The rows are grouped in 4 different ways at once. Each group adds its own fixed numbers to the row, and there is some noise. The rows also spread widely along 13 directions, which tell nothing about the answers.
In the rows, 128 means zero.
Some rows, each with its group in each grouping after it:
[151 131 110 134 174 117 116 172 127  92 103 116 135 148 102 128 127  87
 101 123 158 119 100 163 130 124 139 135 115 105 102 150  88] -> (5) z_919 z_103 z_123
[127 116 156 141 138 131 136 148 144 115 138 136 124 125 100 136 123 129
 131 108 134 120 118 107 145 127 117 120 109 123 124 139 136] -> (0) z_277 z_70 z_895
[143 115 125 162 127 132 124 157 145 109 177 143 158 154 106 185  96 126
 126 100 163 102  91 124 124 119 149 133 130 135 110 153 144] -> (4) z_919 z_757 z_895
[120 121 110 139 132 108 112 158 126 107 149 131 160 168 128 136 112 139
 131 113 115 112 121 134 109 115 128 129 115 105 126 124 131] -> (1) z_791 z_862 z_854
[123 114 138 126 142 132 117 154 117 130 117 145 135 147 136 111 149 130
 107 135  87 119 145 128 117 100 140 137 134 127 135 147  94] -> (3) z_277 z_70 z_854
[145 127 128 118 150 136 108 179 113 144 115 124 115 153 149 105 140 114
 111 132 128 139 102 156 101 117 151 137 103 121 113 175  63] -> (2) z_791 z_757 z_123
[114 132 139 125 102 126 150  87 116 163 192 170 153 112 110 157 107 153
 122 125 109 149 111 157 124 141 140 117 131 139 120 151 166] -> (2) z_277 z_103 z_854
[121 105 116 126 121 123 135 137 128 105 112 145 156 148 116 128 114 114
 150 113 151 137 120 148 129 152 106 134 133  99 117 123 130] -> (4) z_791 z_862 z_895
[110 102 136 121 115 134 145 117 137 131 143 167 154 146 114 139 130 144
 135  99  93 130 148 101 130 119 123 137 136 123 140 144 136] -> (3) z_277 z_757 z_895
[134 135 125 132 139 130 126 155 120 123 123 137 134 144 131 127 123 140
 117 127 133 112 127 135 125 124 144 136 129 114 110 126 129] -> (5) z_791 z_757 z_854
[150 143 163 127 143 161 154 149 140 157 113 148  92 121 135 119 112 143
 124 110 141 123 103 113 144 146 166 129 110 140 101 163 128] -> (1) z_919 z_103 z_123
[ 95 128 151 120 135  96 109 159 125 123 150 136 131 138 109 142  82 159
 118 104 105  89  90 115 138 128 143 141 112  98 107 121 133] -> (0) z_919 z_757 z_123
[121 138 132 146 115 105 127 161 124 140 141 129 111 134 136 113 101 154
 138 120 125 125 119 147 120 123 136 117  95 104 116  92 136] -> (5) z_919 z_103 z_895
[115 125 151 114 156 102 133 165 111 111 139 136 134 122 124 140 114 139
 107 100  84  93  77 102 114 136 156 103 122 112 110 144 139] -> (0) z_277 z_862 z_123
[123 118 120  87  97 125 136  98  72 167 130 179 137 144 146 120 123 151
 119 157 127 137 154 168 106 139 158 143 181  99 104 105 132] -> (0) z_919 z_862 z_854
[149 133 144 112 175 142 121 181 126 128  98 116  91 148 136  96 144 109
 111 113 123 125 116 116 119 117 151 124  97 117 112 171  78] -> (1) z_791 z_70 z_895
[124 127 136 112 151 144 150 103 123 120 138 141 130 130  92 130 134 119
 122 102 154 154 134 125 148 149 126 120 128 113 117 160 134] -> (1) z_919 z_757 z_895
[ 92 140 129 122 155 109  93 119 136 127 145 129 112 167  84 117 122 154
  95 110  85 120 162 102 158  79 133 158 109  89 131 116 102] -> (1) z_919 z_757 z_895
[134 119 105 117 112 130 134 105 128 133 161 175 174 155 100 176  88 138
 125 111 141 118 112 151 129 127 154 165 152 119 109 148 148] -> (3) z_791 z_103 z_123
[164 107 153 106 146 151 145 136 124 138 119 146  94 102 101 143 122 102
 106 120 147 113 130 108 132 128 151 123 141 115  94 143 123] -> (4) z_919 z_757 z_895
[141 161 160 121 154 178 180 143  95 138 149 141 105 118 165 135 137 159
 150  79 183 150 108  84 121 194 171  73 116 141 109 161 186] -> (4) z_791 z_757 z_123
[137 132 133 138 156 144 127 163 114 105 131 137 138 149 136 135 135 123
 119 112 151 116 112 120 121 136 152 118 131 131 118 153 120] -> (4) z_791 z_70 z_123
[ 92 114 127 138 147 114 125 142 154  84 136 148 182 160  98 139 142 140
 122  96  74 109 136  91 140 115 111 135 129 127 144 146 136] -> (2) z_791 z_757 z_854
[134 168 137 148 142 143 147 143 165 141 108 137 120 141 124 123  92 154
 132 100 140 133  91 145 160 146 153 149  83 123 108 160 128] -> (5) z_277 z_757 z_123
[ 76 148 149 100 147 102 129 101 102 155 170 130 117 107  94 103 128 123
 107 116  92 182  93 177 138 152 122 105  81 117 122 178 109] -> (2) z_919 z_103 z_895
[130 119 131 121 114 126 135 143 108 140 125 155 143 124 131 133 102 134
 115 140 130 109 111 169 118 136 150 139 144 120 102 131 130] -> (3) z_919 z_757 z_854
[ 90 112 122 127 145 120 112 105 131  93 120 145 164 144  61 133 117 118
 110 129 145 132 146 144 177 122  96 169 145  99 121 120 114] -> (3) z_919 z_862 z_854
[116 129 127 115 105 130 127 112 114 154 157 156 137 132 124 130 106 148
 134 126 132 152 119 162 126 142 132 132 115 116 120 130 134] -> (2) z_791 z_70 z_123
[127 115 134 148 133 122 126 137 127 116 148 135 140 130 101 131 142 124
 118 130 136 137 139 137 130 112 121 114 122 123 129 134 124] -> (0) z_919 z_757 z_895
[133 124 144 134 137 118 119 117 124 130 158 143 116  91  63 154  99 133
  88 140 129 106 127 131 159  95 141 135 127 116 106 109 141] -> (3) z_919 z_103 z_123
[155  96 144 129 126 119 138 175 142 115  94 133 122 107 117 121  99 110
 133 129 133  98 109 138 123 131 118 123 110 102 104 114 124] -> (1) z_919 z_757 z_123
[158  87 128 105 155 124 114 132  98 102 126 137 129 104  76 152 129  88
  79 157 142  88 149 130 124  98 125 124 166  98  95 110 122] -> (1) z_791 z_70 z_854
[122 160 129 134 131 114 106 142 110 132  98 126 109 130 115 101  90 149
 103 166 150 112 113 184 153 120 144 163 126  94  87  81 114] -> (2) z_791 z_103 z_854
[144 148 155 122 149 155 122 148 127 174 147 139  84 127 122 131 110 141
  99 117 139 133  93 124 141 123 177 140 104 142 100 174 103] -> (2) z_919 z_862 z_123
[127 185 134 145 156 162 132 126 141 125  92 137 107 179 126 107 102 174
 114 116 176 119 121 130 182 134 176 173 132 118 101 128 125] -> (1) z_277 z_70 z_895

New rows. What belongs after each?
[128 115 141 132 110 138 121 125 148 150 114 143 110 128 103 118  97 124
 137 135 157 140 133 159 152 126 115 160 111 102 110 121 106] -> (4) z_919 z_757 z_895
[124 128 111  92 141 133 118  96 111 142 126 151 118 164  94 129 128 131
 118 121 150 149 184 136 146 117 132 168 142  78 105 111 110] -> (5) z_919 z_103 z_854
[135 122 149 124 134 143 125 120 138 138 140 145 100 110  73 154  91 147
 112 118 152 104 151  98 173 106 136 157 125 101  98 103 148] -> (3) z_919 z_757 z_854
[112 143 139 163 115 129 123 108 127 149 177 151 140 127 119 138 126 168
 107 140 100 126 153 133 136  94 154 124 130 142 135 123 146] -> (4) z_919 z_757 z_854
[101 154 147 127 151 118 122 126 114 117 125 129 123 122  90 117 101 142
 100 134 156 122  98 155 168 143 142 141 126 108  96 127 126] -> (0) z_919 z_757 z_895
[154 100 135 143 134 139 137 151 134 105 138 146 147 124 106 164 118 115
 123 120 155  99 132 113 124 124 135 122 149 121 108 127 148] -> (4) z_919 z_757 z_854
[122 131 143 122 144 131 129 126 133 123 122 153 125 121  94 139 116 149
  96 123 103  91 143  96 156 110 143 146 144 114 108 117 146] -> (5) z_791 z_757 z_854
[ 94 140 145 150 144 119 124 185 138 108 136 117 123 162 138 110 123 160
 151  83 128 133 107  98 134 141 123 118  83 114 133 127 129] -> (2) z_919 z_757 z_895
[129 185 106 127 145 129 153 103  83 148 159 123 130 144 154 110 127 158
 132 120 152 184 125 179 111 159 166  92 103 105 114 138 157] -> (1) z_277 z_862 z_854
[125 149 123 130 159 121 126 135 131 122 150 128 119 159 108 135 127 145
 117  89 109 129 148  99 128 106 157 122 108  98 123 127 130] -> (4) z_919 z_757 z_895
[120 152 164 189 145 128 103 177 134 111 135 128 108 115 110 137  97 175
  76 150 145  55 100 103 174  86 167 144 138 148 105  92 142] -> (5) z_919 z_757 z_123
[112 130 123 142 146 139 131 137 143  89 100 137 150 161  98 118 127 139
 148 109 155 131 159 112 168 131 105 158 123 103 125 105 136] -> (3) z_791 z_103 z_854
[142  88 128 138 115 128 140 167 129 109 126 170 175 146 137 151 132 121
 127 121 101  87 129 119  99 119 140 127 163 138 128 140 136] -> (3) z_919 z_70 z_854
[145 135 154 174 122 143 131 172 123 138 147 125 108 104 142 113 129 143
 127 142 159 139 113 144 127 127 137  95  96 151 124 122 134] -> (2) z_919 z_70 z_123
[143 118 121 142 100 136 118 146 148 132 103 162 155 166 133 135  85 148
 125 146 137  82 120 156 134 110 147 183 154 118 103 118 122] -> (1) z_791 z_757 z_854
[124 138 120 116 122 129 137 123 153 147 104 152 124 166 121 117 102 152
 136 101 108 130 138 133 143 124 140 169 113  90 115 124 116] -> (5) z_277 z_757 z_895
[160 137 164 148 145 162 127 153 118 159 155 139  96 122 132 136 146 139
  96 143 151 124 134 112 126 100 175 120 127 156 110 166 114] -> (0) z_919 z_757 z_854
[ 91 109 127 115 127  97 114 124 125 127 168 151 150 144  96 134 129 128
 116 110  77 131 127 131 123 109 113 133 117 112 135 147 117] -> (5) z_791 z_103 z_895
[109 102 125 126 117 107 131 123 118  87 103 153 163 123  93 136  98 127
 130 140 142  97 138 146 151 143 103 139 169  86 105  64 158] -> (4) z_919 z_862 z_854
[160 131 147 157 130 144 159 170 155 119 101 150 130 117 129 135 114 150
 124 119 116  82 127  99 136 118 161 125 131 139 111 120 159] -> (3) z_919 z_757 z_854
[134 169 138 116 163 138 149 109 128 136 128 153 110 128  95 135 115 156
  96 107 105 111 140 103 159 116 185 138 133 118 100 134 152] -> (3) z_919 z_103 z_854
[ 81 165 153 103 154 124 138 109  98 142 150 128 110 119 106 115 100 163
 126 102 132 155 109 138 160 163 135 126  97  99 106 135 147] -> (3) z_277 z_103 z_854
[134 100 146 140 149 109 123 168 141 112 111 129 135 125 117 112 158 114
 109 131  69 118 135 119 114  95 120 112 106 120 141 148  90] -> (0) z_277 z_757 z_123
[173 116 146 146 151 162 145 185 141 110  84 139 106 136 130 125 134 127
 137 108 168 103 141  84 140 123 147 132 129 126 108 120 124] -> (3) z_919 z_103 z_123
[ 97 133 140 110 147 118  99 146 124 139 147 142 121 152 109 130 101 140
 104 109 118 114 101 133 145 123 143 160 111 108 110 151  99] -> (5) z_919 z_70 z_123
[113 154 122 125 113 100 133 137 110 139 146 148 141 143 147 124  91 178
 123 121  83  98 119 149 107 126 172 121 125 104 113  96 162] -> (1) z_919 z_70 z_854
[104 127 145 124 153 126 106 137 107 132 127 120 107 138 121  93 150 121
 110 137 120 153 140 145 133 113 120 124 108 108 131 140  77] -> (4) z_277 z_70 z_895
[131 155 131 123 122 107 119 123 129 159 114 152 114 138 121 111 103 163
  96 150  67  99 143 159 130  90 177 153 125 101 108 104 120] -> (0) z_919 z_70 z_854
[148 128 142 157 134 129 122 170 158 119  83 139 126 115 114 105 107 128
 107 148 101  85 114 146 149  96 140 149 108 131 118 122 104] -> (3) z_791 z_70 z_123
[124 161 128 121 152 137 155 148 108 118 118 148 142 147 150 124 125 161
 124  99 119 115 110 116 124 151 179 119 131 126 115 143 154] -> (3) z_791 z_757 z_123
[104 124 126 105 141 113 124 132 136 127 163 145 150 162 107 148 100 134
 130  83  99 124 108 125 121 135 134 136 102  99 120 163 131] -> (1) z_919 z_70 z_854
[105 110 146 120 120 132 133 138 142 135 118 155 151 123 114 119 110 126
 131 125 106 125 108 150 142 142 114 149 115 130 122 165 115] -> (3) z_791 z_757 z_854
[156 107 149 136 118 149 158 157 115 122 121 148 106 101 137 129 136 140
 140 121 162 112 152  91 123 137 123  91 141 124 112  84 173] -> (5) z_791 z_70 z_895
[108 148 131 134 138 133 124 144 136 116  97 128 127 146 124  93 120 145
 140 127 141 142 132 149 155 144 116 144 101 106 117 111 121] -> (2) z_791 z_70 z_854
[121 120 134  94 145 119 142 156  74 117  90 149 145 123 158 103 135 109
 105 140 116 120  86 169  99 172 158 106 165 118 102 147 110] -> (4) z_919 z_862 z_123
[134 110 115 110 114 137 130 102 124 141 104 155 142 128 112 111 126 110
 133 151 140 158 154 182 130 134 114 151 132  98 120 128 101] -> (4) z_791 z_757 z_123
[164 120 145 154 125 135 123 153 137 135 111 138 103 101 102 130 107 141
 101 157 134  89 157 127 146  80 146 142 133 118 104  83 130] -> (3) z_919 z_757 z_854
[136 132 146 122 135 138 138 113 134 142 129 154 123 122  97 132 125 136
 105 131 119 123 132 126 148 116 150 138 135 126 113 148 129] -> (0) z_791 z_757 z_895
[142 119 123 133 131 141 150 136 126 123 121 156 147 138 130 128 146 127
 131 121 129 130 147 128 119 133 131 124 143 128 120 136 142] -> (5) z_791 z_103 z_854
[112 125 156 166 160 129 126 161 174 105 124 138 137 128  98 116 154 135
 104 104  59 109 126  69 158  93 118 123  96 157 152 165 116] -> (5) z_791 z_862 z_123
[119 172 165 159 169 154 130 156 131 117 152 120  90 124 106 135 118 173
 110  96 166 118 113  74 176 132 163 116 102 139 113 123 160] -> (2) z_919 z_70 z_123
[114 137 137 143 115 129 118 120 122 154 148 154 134 129 117 121 118 151
 106 145 111 132 134 159 141 103 148 145 121 136 132 134 112] -> (3) z_919 z_70 z_123
[154 131 134 143 124 137 152 139 139 128 118 149 134 135 128 139 115 148
 136 120 135 118 129 125 130 131 149 128 131 118 110 122 153] -> (0) z_277 z_862 z_854
